The same things were measured in two ways. Each way mixes the same 9 hidden numbers, adds some noise and spreads widely along 5 directions of its own, which tell nothing about the thing.
In the rows, 128 means zero.
Some things both ways: the first way, then the second way.
[124 124 148 130  72 118  87 112 141 122 160  90 101  96 118 143 145 160
  73 120 121 139 138 139 105]
[131 142 108 120 123 102 155 113 134 142 145 113 154 146 109 177  83 143
  72 153]

[126 174 162 163  67 104 112  84 107 173 111 127 103 107 144 118  96 150
  67 112 104 115 125 127  56]
[110 161 143 134 130  96 147 139 120 178 157 135 123 134 104 172 118  94
  97 116]

[134  96 136  81 129 135 139 142 168 111  72 119 123 164 108 119 130 183
 186 124  83 127 196 133 182]
[100 178 141 150 127  97 189  61  92 170  92 137 136 232 100 131  96 217
 156  44]

[131  74 129 174 120 184 163 137 179 115 149  82 108 122 116 138 156  94
 162  84 130 134 148 156 115]
[119 190 133  75 124 104 140 142 130 107 145 108 135 147 126 159 110  84
 111 144]

[169 114 103  90 152 126 127 131 126 130  83 116  97 153 113 117 143 154
 161 132 127 126 151 122 152]
[118 142 147 136 171 113 152 114 113 136 111 114 141 136 113 146 127 153
 151  98]

[133 149 138 143  76  87 125 137 156 128 112 116 117 141 115 114 120 165
 128 114  94 126 154 147  90]
[129 138 118 137 151 101 145 100 119  90 178 138 142 170 134 155 108 171
  81 237]

[133 109 115 128 147 141  92 148 112 130 113 124 131  95 107 116 124 166
  59 132 111 157 132 122 138]
[149 156  84 118 104 143 129 138 143 166 123 125 111 102  92 170 112  64
  99 123]

[137 113 125 143  99 124 142  82 176 141  91  98  72 138 127 133 118 157
 143  63  91 107 188 116 164]
[171 146 158 149 109 167  95 166 121 122 117 159 110 166  75  59 131  72
 111  91]

[173 152 112 149 118 127 156  93 101 194  95 120  74 144 138 113 153 110
 114  88 143  74 107 122 101]
[121 175 159 106 193  87 157 164  83 126 139  98 104 102 134 178 141  90
 157  73]

[105 104 146 161  51 128 109  89 174 127 118 132  69 105 130 113 139 136
 125 141 119 145 131 164  76]
[117 142  98 153 118 103 144  88 168 167 136  99 163 146 106 148  92 184
  96 110]

[113 118 134 129 135 141 109 123 131 104 139  95 119 106 132  87 119 138
 110 105 135 148 113 137  79]
[129 145 131 163 132 169 170 106 141 104 122 120 112 132  96 136  92 131
 122 173]

[161 115 109 114 127 128 101 122 128 133 101 105  83 126 139 111 157 162
 109 107 131 126 135 128 135]
[153 119 155 130 159 161 133 128 120  71  98 130 138 155  99  95 113 129
 131 144]

[178  84 130 127 181 198 159 164 122 100 178  88 162 115  53 215 139  86
 129 119 128 138 179 107 181]
[119 161  86 133 118 127 126 120 138 163 168 108 107 130  89 157 133  86
  81 155]

[186 144 132 113 154 152  93 146 125  92 143 135 117 102 150 144 124 128
 111 138 136 158 133 109  98]
[ 78 136 125 137 130 115 182 116  95 176 132 135 117 120  92 196 147  82
 146  84]

[142  98 140 124 132 155 110 119 169 126  88 123  76 150 115 103 130 152
 187 155 149 136 161 127  96]
[ 93 158 135 138 147 135 135  57 150 139 139 120 157 127 126 187 114 142
 118 138]

[137 124 148 116 124 160 112 148  79 142 168  61 156  97 137 137 156 135
  78 117 131 146 109 146  94]
[119 164 176 158  99 134 146 157 147 169 114 115 142 141  87  80 102 171
 163  50]

[112 113 180  97  70 132 108 105 178  84 122 117 102 133 118 131 122 164
 166 128 102 126 187 143 112]
[144 155 115 184 133 163 137  77 124 130 106 145  96 202  92  80 131 171
 143 144]

[124 127 137 160  75 113 140  80 116 134 121  97 111 108 109 153 101 125
 122 106  92 143 165 148  95]
[146 123 131  83 196  82 180 141 116 114 131 138 139 173 125 182  94 131
  80 239]

[141 153 129  92 109 128 137 141 105 120 153 132 160 101 146 147 146 127
  84 123  83 145 106 148 152]
[163 111 113 182 173 125 124 108 103  86 146 118 119 160 116 107 120 169
  86 164]

[151 112 129 151 116 123 102 103 118 150 122  51  91 126  97 139 127 158
 113 111 140 135 166 120  94]
[118 141 169 101 130 123 172 149 139 165 113 134 165 158  90 143  83 157
 125 133]

[147 116  96 219 123 149 147 128 138 120 104 169 106  96 130 107  89  78
 137 133 117 178 121 157  38]
[105 110 110 134 143 121 176 137 158 153 121 119 135 144  88 137 144 118
 137 185]

[154 129 128  99 109 128 112 148 133  95 104 147 128 116 163 116 141 158
 111 108  83 139 142 146 145]
[127 138 101 171 123 130 115  88 120  85 165 125 111 141 128 137 137 111
  91 143]

[145 137 127  54 126 111  83 103 108 113 115 127  95 117 143 113 141 174
  97 142 121 137 122 119 145]
[140 118 144 162 167 149 137 123 117 138  93 120 124 134  91 117 127 126
 144  70]

[155 136 132 133 111 132  96 118  73 173  90  94 107 112 151 110 137 165
  80 118 125 132 126 136  86]
[149 133 166 115 163 143 136 152 134 101 106 142 139 131 116 117 120 115
 146 149]

[125 127 163 150 101 164 126 105 165 160 135 103  82 128 146 111 154 131
 120 104 143 102 117 128  85]
[121 171 153 148 141 139 151  79 107 110 137 116 128 155 113 147  89 152
 103 114]

Other things, the second way, with their names:
k703: [136 142  81 137 143 108 124 105 135 141 145 107 125 136 109 163 132  97
  83 129]
k561: [108 165 144 149 140 134 141  93 131 131 139 124 125 146 119 141 121 141
 138 131]
k308: [ 97 171 153 210 123 141 173  84 123 168 130 128 100 145  95 128 113 162
 153  60]
k463: [113 154 158  68 127 111  60 156 190 128 168 105 198 111 115 125 142  74
  79 176]
k169: [115 126 158 114 152 120 136 138 179 127 125  98 178 108 110 145 104 119
 113 137]
k848: [141 150 103 136 112 109 161 147 124 153 122 113 110 187  81 101 115 137
 109 129]
k488: [ 92 193 141  75 156  92 141  98 127  73 174  87 144 141 151 194 106 111
  88 181]
k350: [138 175 103  93 114 118  91 161 123 114 162 113 114  84 129 170 142  25
 100 114]
k931: [ 65 151 160 196  81 137 103 117 184 162 152 107 152 150  76  45 171 129
 156  48]
k544: [112 136 153 135 147 131 158 155 133 115 137 147 106 134 111 127 151  83
 154 182]
k594: [120 113 120 179 127 134  99  98 132 104 167 153 134 132 122 120 158 111
 106 141]
k621: [114 142 169 144 173 122 147 106  98  88 156 134 126 150 121 149 120 122
 105 164]
k175: [102 174 166  93 160  83 152  86 119  92 134 101 163 215 121 136  95 145
  88 131]
k936: [144 164 154  63 147  89 109 158 129 126 129 117 170 171 115 114 121 133
 107 133]
k180: [ 99 114 134 141  97 161 125  79 184 128 128 135 179 180  77 105 106 145
  92 165]
k243: [ 77 130 128 150 110 117 176 130 180 160 157 109 141 110  93 165 121  94
 107 156]
k23: [127 167 146 187 133 159 144 121 132 171 106 118 100 126  95  99 136 154
 185  58]
k972: [121 135 149 140 158  94 133 152 131 129 139 128 125 155 123  96 157 136
 152 128]
k497: [151 131  83 145 161 115 139 126 110 156 150 135 110  83 129 206 127 125
 119 158]
k520: [ 80 150 155 170  79 123 141  94 156 151 134 111 165 162  83 103 113 138
 111  34]
k505: [149 142  92 131 129 107 127 171 144 177 136  86 126 105  90 136 124 118
 106  98]
k903: [ 77 191 171  94 146  62 137 147 126 140 178  99 152 145 122 165 132 100
 103 113]
k941: [ 95 167 104 143 183  76 182  55 106 128 159  64 136 119 139 239  86 156
  81 110]
k141: [ 48 168 150 165 105  88 141 114 136 192 190  92 147  88  97 183 137  92
 104  32]
k355: [ 80 142 153 127 116 105 214 125  86 145 146 163 133 150 107 201  97 132
 130 139]
k349: [166 144  70 172  98 142 103 167 153 172 136 105  96  93  88 103 143  87
 117  90]
k152: [134 186 133 106 116 112 140 130 162 150  94 101 153 188  99  93 101 164
 143  90]
k920: [ 85 173 121 167 147 110 157  61 126 154 145  92 118 159 104 159 121 141
 105  89]
k611: [142 122 138 155 122 172 145 139 152  91 127 145 115 134  96 104 118  98
 120 198]
k158: [139 120  93 193 138 143 105  90 157 145 134 123 119 104 117 132 150 131
 133 107]
k876: [124 157 128 119 159 121 161 148 115 121 146 141 102 102 138 173 134 126
 170 187]
k338: [ 83 141 148 133 193  99 200  84 129 107 124  93 131 154 125 179 119 146
 142 155]
k426: [103 152 159 144 123 127 198 108 152 162  90 101 150 183  75 119  72 191
 140  93]
k974: [112 160 106 100 134 138 155 106 140 117 135 107 126 139 108 171 114  95
 109 188]
k11: [102 158 116 194  78 147 140  72 136 164 160 146 129 109 113 174 105 138
 112  83]
k40: [133 184 101 110  94 133 124 155 155 127 158 113 108 104 118 149 130  54
 116 146]
k979: [133 146 144  70 166  91 125 158 152 115 147 131 161 161 129 138 130 123
 105 232]
k411: [101 164 160 120 136 102 105 176 161 182 132 100 138 130  95  92 168  93
 158  58]
k208: [115 184 117  89 119  91 163 118 122 152 133 132 132 192 111 156 114 126
 118 146]
k353: [129 124 108 182 138 159 137 107 177 139 122 113 116 121 100 115 133 132
 136 142]
k392: [123  91 180 153 170 140 161 130 139 128  97 147 145 168  86  99 124 141
 143 150]
k275: [ 69 160 164 184  90 100  94 113 138 191 186 108 151 134  83 111 152 120
  97  18]
k737: [129 160  94 187 107 147 159 138 115 155 159 123  72  59 110 192 122  81
 126 115]
k154: [130 165 125  93 144  93 114 177 156 136 154 122 134 117 134 138 146  86
 128 179]
k853: [117 131 164 147 147 132 170 129 107 109 105 127 126 172  93 104 117 144
 147  95]
k992: [ 84 167 186 126 145 102 171 114 126 131 143 110 139 199  90 115 114 141
 113 136]
k412: [ 74 145 175 130 117 125 160  95 165 132 124 135 166 196  94 100 118 153
 139 144]
k836: [140 140 139  99 149 103 173 165 134 155 102 127 140 158 103 133 107 155
 148 143]
k800: [139 174 124 137  77 121 159 203 129 243  94 137  94 125  61 124 127  56
 154  10]
k361: [137 162 167 111 127 116  74 201 167 120 146 129 132 176  95  20 177  92
 135 152]
k918: [143 157  85 192 116 169 122  71 143 133 140 124  96 123 110 134 121 137
 118 134]
k530: [157 132 186 124 154 128 131 171 131 102 117 131 143 168  99  71  98 147
 111 150]
k318: [112 167 182 121 161 120  95 106 130 122 156 132 157 145 124 134 124 130
 105 130]
k970: [146 162 134 164 183 140 136 147 121 116 150  92  75  82 124 145 132 104
 132 149]
k354: [ 85 149 213 127 159 131 182 132  88 140 117 145 124 161  86 148 125 102
 156  90]
k289: [ 86 156 138 152 135 101 130  99 146 120 166  77 155  89 132 177 119 123
 104  75]
k285: [138 139 148 194 150 127 110 143 126 148 124 132 106 151 105  54 168 147
 170  66]
k389: [160 141 106 116 145 135 153 131 156 135  90 104 138 133 114 141  90 159
 135 151]
k636: [111 128 133 123 131 116 166 127 138 180 117 140 148 173  71 145 114 124
 108 142]
k899: [114 110 172 173 135 122 142 160 142 194 105 153 135 137  78  98 147 118
 163  52]
k109: [174 138  60 172 115 146 151  61 137 121 122 114 122 164 110 145  72 183
  69 164]
k964: [121 143 136 152 167 117 129 130 118 136 126  93 117 119 106 133 147 108
 138  67]
k830: [166 135 134 128 142 137 140 186 133  91 124 130 105 135 114  95 122 118
 137 183]
k213: [136 130 107 110 120 112 127 161 137 127 147 145 131 154 114 119 145 115
 113 186]
k116: [ 66 178 112 118 110  76 135  68 165 185 181  80 188 104 119 228  98 123
  67 101]
k299: [ 84 161 224 107 180 110 183 164 129 118 100  88 155 176  89  87 117 157
 176 101]
k221: [153 172 105 175 141 130 151  86 105 147 105 116  97 185 104 115 108 173
 130  87]
k336: [146 139 117 117 134  90 151 161 116 183 134 144 133 142 107 165 106 127
 105 137]
k135: [ 84 141 144 154 164 116 166 108 138 146 139 123 128 126 121 156 150 129
 161 129]
k304: [ 85 126 137 157 128 108 116  84 175 141 146 117 181 147 108 132 130 139
  99 105]
k994: [ 53 171 163  81 103  80 157 140 174 157 180 116 167 155 100 170 123  61
  81 173]
k183: [153 201 122  70 123 111 104 182 149 129 146 110 108 124 120 143 127  16
  93 145]
k209: [ 82 137 155 175 100 131 198  94 103 147 143 141 135 170  84 148  96 179
 121 123]
k886: [ 48 196 177 128  62 102 142 130 160 168 195 121 156 130 103 151 117 104
 105 105]
k127: [135 163 125 115 124 140 115 174 137 123 170 110 109  63 116 166 133  33
 106 146]
k479: [153 135 144 178 129 152 111 117 109  93 131 142 109 132 114 105 131 109
 130  97]
k82: [ 73 163 169 138 115  72 152 170 149 228 153  93 161 115  82 145 122 131
 128  33]
k217: [123 114 136 240 142 168 177  81 103 182 107 161  93 146  77 127 128 185
 162  81]
k252: [115 146 154 150 187  92 158 116 119 162 102  86 144 136 113 150 110 161
 145  34]
k825: [ 72 168 162 158 115 117 202 104  92 136 153 125 112 150 102 178  99 121
 123  93]
k272: [128 174 141  84 107 120 117 138 148 142 144 108 160 134  97 160  87  80
  72 123]
k612: [150 134 153 180 102 186 121 131 171 105 124 139 115 160  85  47 116 137
 128 174]
k387: [104 144 115 129 138 123 124 111 103 141 166 138 123 112 105 188 153  60
  99 131]
k610: [121 119 129 158 156 125 130  83 127 110 136 125 154 121 132 169 115 152
 115 120]
k692: [ 86 175 152 115 146  91 109 107 156 116 150  81 160 138 133 129 143 114
 128  92]
k6: [127 162 102 224 115 148 139 128 105 192 155 109  60  75  89 155 139  89
 131  38]
k878: [127 132 130 135 152 127 166  76 114  89 153 131 150 114 132 221  62 138
  69 174]
k10: [ 77 168 155  98 141  85 190 154 139 177 134 107 141 150 100 162 124 122
 151 125]
k29: [138 163 177 123 143 121 108 187 127 133 120 114 109 145  93  76 147  55
 139  71]
k953: [118 115 142 114 156 100 164 133 143 112 125 123 160 139 121 165  96 128
 107 160]
k698: [146 146  85 185 138 145  59 133 150 139 160  98  98  55 119 125 181  62
 125  83]
k249: [130 159 111 100 139 113 120 129 145 126 146 135 139 113 148 171 133 120
 135 183]
k462: [ 98 183  79 195 131  77 123  73 125 167 201  96 104  96 140 207 134 116
  84  89]
k61: [121 163 120 142  70 135 132 131 174 159 133 115 140 132  93 124 100 105
 107  96]
k654: [ 76 161  92 128 101 110 117 100 177 151 193  98 140 101 114 177 148  78
  86 177]
k523: [105 131 165 108 104 140 112 139 211 139 104  89 208 156  75  71 104 142
 108 109]
k306: [127 157 165 111 168  95  74 121 141  82 161 126 161 143 152 124 141 106
  92 140]
k810: [ 92 162 128 124 100 135 159 145 177 197  95 114 128 177  59  88 143  96
 159  97]
k166: [106 175 116 153 122 109 116  89 152 141 157  89 142 151 113 130 125 147
 105 114]
k148: [116 118 131 164 179 126 160 108  96 134 147 135 100 131 105 168 151 123
 127 162]
k478: [149 172 136 111 133 147 204 161 116 168  71 137  99 140  93 160  85 118
 182 111]
k34: [109 161 104 131 153  82 153 152 135 164 162 111 102 109 122 174 156  81
 127 147]
k228: [ 99 133 169 128 143 119 140  61 126 114 121 128 183 209  92 133  97 151
  80 107]
k961: [114 136 176 156 177 122 116 109 120 125 153 129 150 130 118 140 133 155
 114 128]
k96: [157 128  93 117 173 118 185  86  91 109  97 116 118 190 106 177  83 137
  81 158]
k206: [149 158 109 126 121 145  93 148 186 133 152 109 132  68 127 149 130  79
 109 165]
k502: [117 131 154 187 130 141 101 124 160 124 148 149 131 110 129  94 156 125
 148 111]
k424: [114 133 136 137 145 106 172 130 142 172 111 134 137 175  90 129 121 158
 133 135]
k775: [151 161  92 145 114 153 107 139 117  96 162 121  93  73 132 164 130  60
 110 133]
k54: [124 158 132 137 140 119 134 132 128 178 106 101 130 126  91 148 121  93
 121  34]
k232: [143 181 110  38 180 101 166 116 108  64 129 106 131 165 152 193  97 128
 110 237]
k75: [152 137 116 183 168 146 167 140  87 173  99 117  74 130  80 128 134 142
 158  69]
k144: [ 84 125 118 207 135  77 147  77 128 158 181 113 144 138 122 158 137 170
  97  91]
k532: [109 139 197 112 182 105 180 143 118 147  95 133 160 158 112 137 105 179
 162 118]
k546: [ 76 161 171 186 126 108 180 114 128 148 162 113 131 132 116 136 115 181
 152  97]
k512: [151 137 108 119 130 140 125 115 111 109 163 176 113 124 127 186 115  81
  72 218]
k862: [120 152 132 140 123 118 185 164 149 190 105 107 130  96  98 156  97 142
 168  68]
k841: [137 126  95 102 170  86 170 144 128 144 125 114 132 147 114 179 123 123
 111 186]

Some of these things the first way, each followed by its name:
[122 114 143  98 141 156 100 157 155 104 158 130 134 113 105 124 146 143
 119 176 133 167 115 132 117]	k116
[109 123 138 135 107 127 112  94 144 111 142  99 109  95 124 127 101 144
  96 100 105 155 143 130 111]	k800
[128  94 118 156 143 160 128 128 147 161 125  92 111 117  91 127 139 140
  94 103 126 128 139 118 141]	k272
[109  85 126 143  96 129 108  97 187 102 127  80  67 131 105 106 135 147
 170 120 144 143 157 148  86]	k206
[165 112  98 144 185 163 189 131 124 142 146  80 139 135  86 164 119  85
 172 110 129 146 145 119 146]	k82
[145 155 144 128 127 142 147 119 133 134 133 118 125 126 158 117 124 122
 133 105 114 126 119 132  98]	k621
[120 131 157 207  53 179 176 100 148 199  93 152  97 114 188 115 140  87
 148 113  96 122 110 177  58]	k306
[162  94 107  92 135 115 137 145  95  96 107  60 149 142  67 162 128 159
 158 109  98 144 205 146 165]	k154
[159 113 116 165 125 149 135 136  69 162 117  87 139 105 107 147 133 121
  90 114 118 145 141 145  99]	k836
[128 150 125 124 106  76  80 121  48 163  57 116 128 112 126  66 100 207
  23 102  96 113 129 134  84]	k612
[187 118 142 158 104 169 120 177  73 121 167  88 173  79 123 205 151 111
  70 121 103 165 154 155 106]	k213
[157 126 132 106 152 147 155 134  85 119 132  90 159 131  92 154 117 123
 125  98 105 120 162 124 146]	k992
[138 117 127  13 147 127 120 122 158  40 172 102 123 133 115 143 154 147
 170 137 122 152 141 133 190]	k964
[156  57 121 121 134 181  95 134  97 110 155  64 115  87  93 176 170 124
 103 136 148 167 152 141 135]	k523
[142 110 133 171  84 139 138 106 158 153 107 110  63 143 114 103 160 124
 134  91 148  82 138 144  79]	k488
[127 106 138 173 125 171 101 152 148 124 114 153 123  88 144 112 112 133
 102 150 114 183 127 144  74]	k180
[139 135  97 138 139 104 159 124  84 183  83  87 140 133 110 109 117 155
  91  81  88 122 135 134 148]	k530
[146 131 123  42 128  92  73  93  81 131  88 119  97 124 103 120 138 202
  62 134 117 113 144 104 181]	k54
[138 143 125  71  89  98 103  63  79 155  88 123  73 124 139 111 148 163
  91 132 124 105 117 134 130]	k252
[128 151 146 184  92 109 112 120 171 140 120 102  89 138 131  80 110 157
 120  95 136 112 136 132  32]	k886
[161 119 120 116 108 118 136 100 113 132 102 113  90 140  94 145 135 133
 140 122 123 110 165 130 129]	k411
[127  79 118 184  99 149 150 136 195 138 117 102  83 146  88 104 158 121
 156  98 139 107 151 153  97]	k232
[138 130 122 175  72 114 127 101 125 138 117 136  97 104 111 137 118 116
 102 128 109 142 137 150  71]	k841
[157 103 129 115 102 138  94 138 178 101 150  98  79 115 123 139 178 153
 109 105 136 121 148 130 143]	k350
[140 129 110 105 153 122  97 129 110 141  92  99 115 117 147  84 126 181
  94 108 118 147 126 121 129]	k878
[125 140 143  94  80 104 120  69 118 122 132  91  92 122 129 130 133 152
  99  87 108 103 143 133 128]	k29
[158 149 161 130  71 120 110  83 120 114 161  58  78 126 153 136 146 126
 140  93 157 111 138 142  42]	k546
[163 108 124 150 132 148 139 113 120 164  60 116  87 151 118 109 122 143
 156 107 127 106 167 125 107]	k561
[138 145 142  85 100 106 100 123 105 108  84 115 123 126 175  91 115 179
 143 129  93 154 149 157  89]	k502
[ 89 117 147 108  95 134 148 114 177 122 102 146 117 137 129  91 124 149
 150 117  81 121 138 148 141]	k221
[181 127 129 166  93 150 133 116 158 133  81 148  75 125 177 138 127 124
 165 110 100 134 167 140 102]	k594
[148 119 103 128 116 105 160 101 141  93 100 119 101 143  95 127  98 121
 182 102 101 132 177 142 122]	k34
[186 162 143 123 107 120 120 112 116 166 106 137  93 138 123 157 139 146
  93 120 121  88 144  98 128]	k275
[ 97  78 131 202  74 167 134  91 181 143 130 105  67 104 130 100 144  97
 147 124 142 154 114 175  47]	k389
[177 103 146  95 151 166 108 161 106  90 150  55 166 112 113 198 127 159
 128 107  97 168 206 117 171]	k512
[108 166 105 116 112  81 165 129 169 138  48 187 125 158 158  40  94 159
 167 125  64 134 116 156 116]	k285
[170  98 105 155 102 125  96  61  65 173  76  77  41 115 113 132 142 143
  95 107 158 114 153 127  88]	k169
[138  86 126 175 127 178 158 109 168 143  77 134  78 139 125 104 124 110
 175 102 125 119 158 135 106]	k918
[169 162 157 106 129 153 130 131  84 165 141 105 139 125 142 154 144 126
 110 146 129 124 117 123 104]	k961
[120 101 110 146 125 125 124  88 112 149  83  96  85 127 100  87 115 145
 117 102 132 123 142 132  94]	k426
[205 114 126 137 161 183 143 135  41 137 104 104 133 114 135 164 128  89
 141 124 138 144 155 132  93]	k135
[146 116 123 109 100 111 110 120  87 103 149  46 130 103 119 145 143 152
  93  80 112 139 156 152 122]	k830
[161 107  91 130 129  86 101  72  95  89  77  92  67 126  95 116  85 156
 135  92 129 137 187 123 100]	k243
[127 130 104 100 126  95 127 114 196  80 105 127  82 144 150  70 124 162
 176  97 110 141 138 136 132]	k853
[140 117 150 132  90 160 111 106 130 121 108 148  94 103 167 122 132 123
 141 151 119 159 128 156  82]	k158
[139  97 121 188  90 162 138  81 189 135  83 137  38 119 170 107 132 110
 166  86 120 125 149 143  96]	k520
[150  97 139  77  94 142 103 100 130  72 143 105 101 107 102 185 147 143
 122 127 107 140 181 136 173]	k703
[161 141 139 117  85 122 138 125  95 117 120 112 135 119 144 148 131 129
 131 118  92 135 151 162 105]	k972
[154 143 114  15 192 107 119 133 117  69 141  97 144 140 102 126 124 171
 125 108 114 130 147  94 204]	k6
[169 119 123  91 116 103 121  69  91 151  44 133  59 163  79 128 123 170
 124 104 121  58 188  98 162]	k920
[151 143 123 154 171 168 130 154  96 132 153 111 148  92 159 104 121 104
  77  98 135 156  84 130  72]	k737
[ 96 126 147  97  85  99  97 117 100 124 123 102 137 104 102 106 125 185
  45 103  88 119 137 145 129]	k183
[192 124 151 209 108 191 138 140  79 168 149  75 117 107 145 164 150  72
 118 104 163 126 130 155  13]	k876
[109 111 123 133 128 157 117 165  82 156  95 154 172  79 130 101 129 151
  33 133  72 160 103 156 140]	k109
[171 157 169 122  82 116  89  56  21 194  63  93  75 126 138 129 117 168
  61  94 133  64 159 112  65]	k308
[124 115 133  54 130 112  50 159  50 100 124  89 170  84 110 120 137 213
  15 133  96 161 135 138 150]	k61
[133 124 124 117 134 122 134 105 146 144  76 116  87 159 118  74 123 154
 163 115 134 107 140 126 105]	k23
[117 161 157 145  72 131 149  94 133 155  96 179 103 119 160  97 114 118
 117 123  92 110 108 151  78]	k462
[113 117 124  97 103 105 126  75 161  66 104 127  74 139 132  72 105 134
 195 120 127 140 142 153  86]	k338
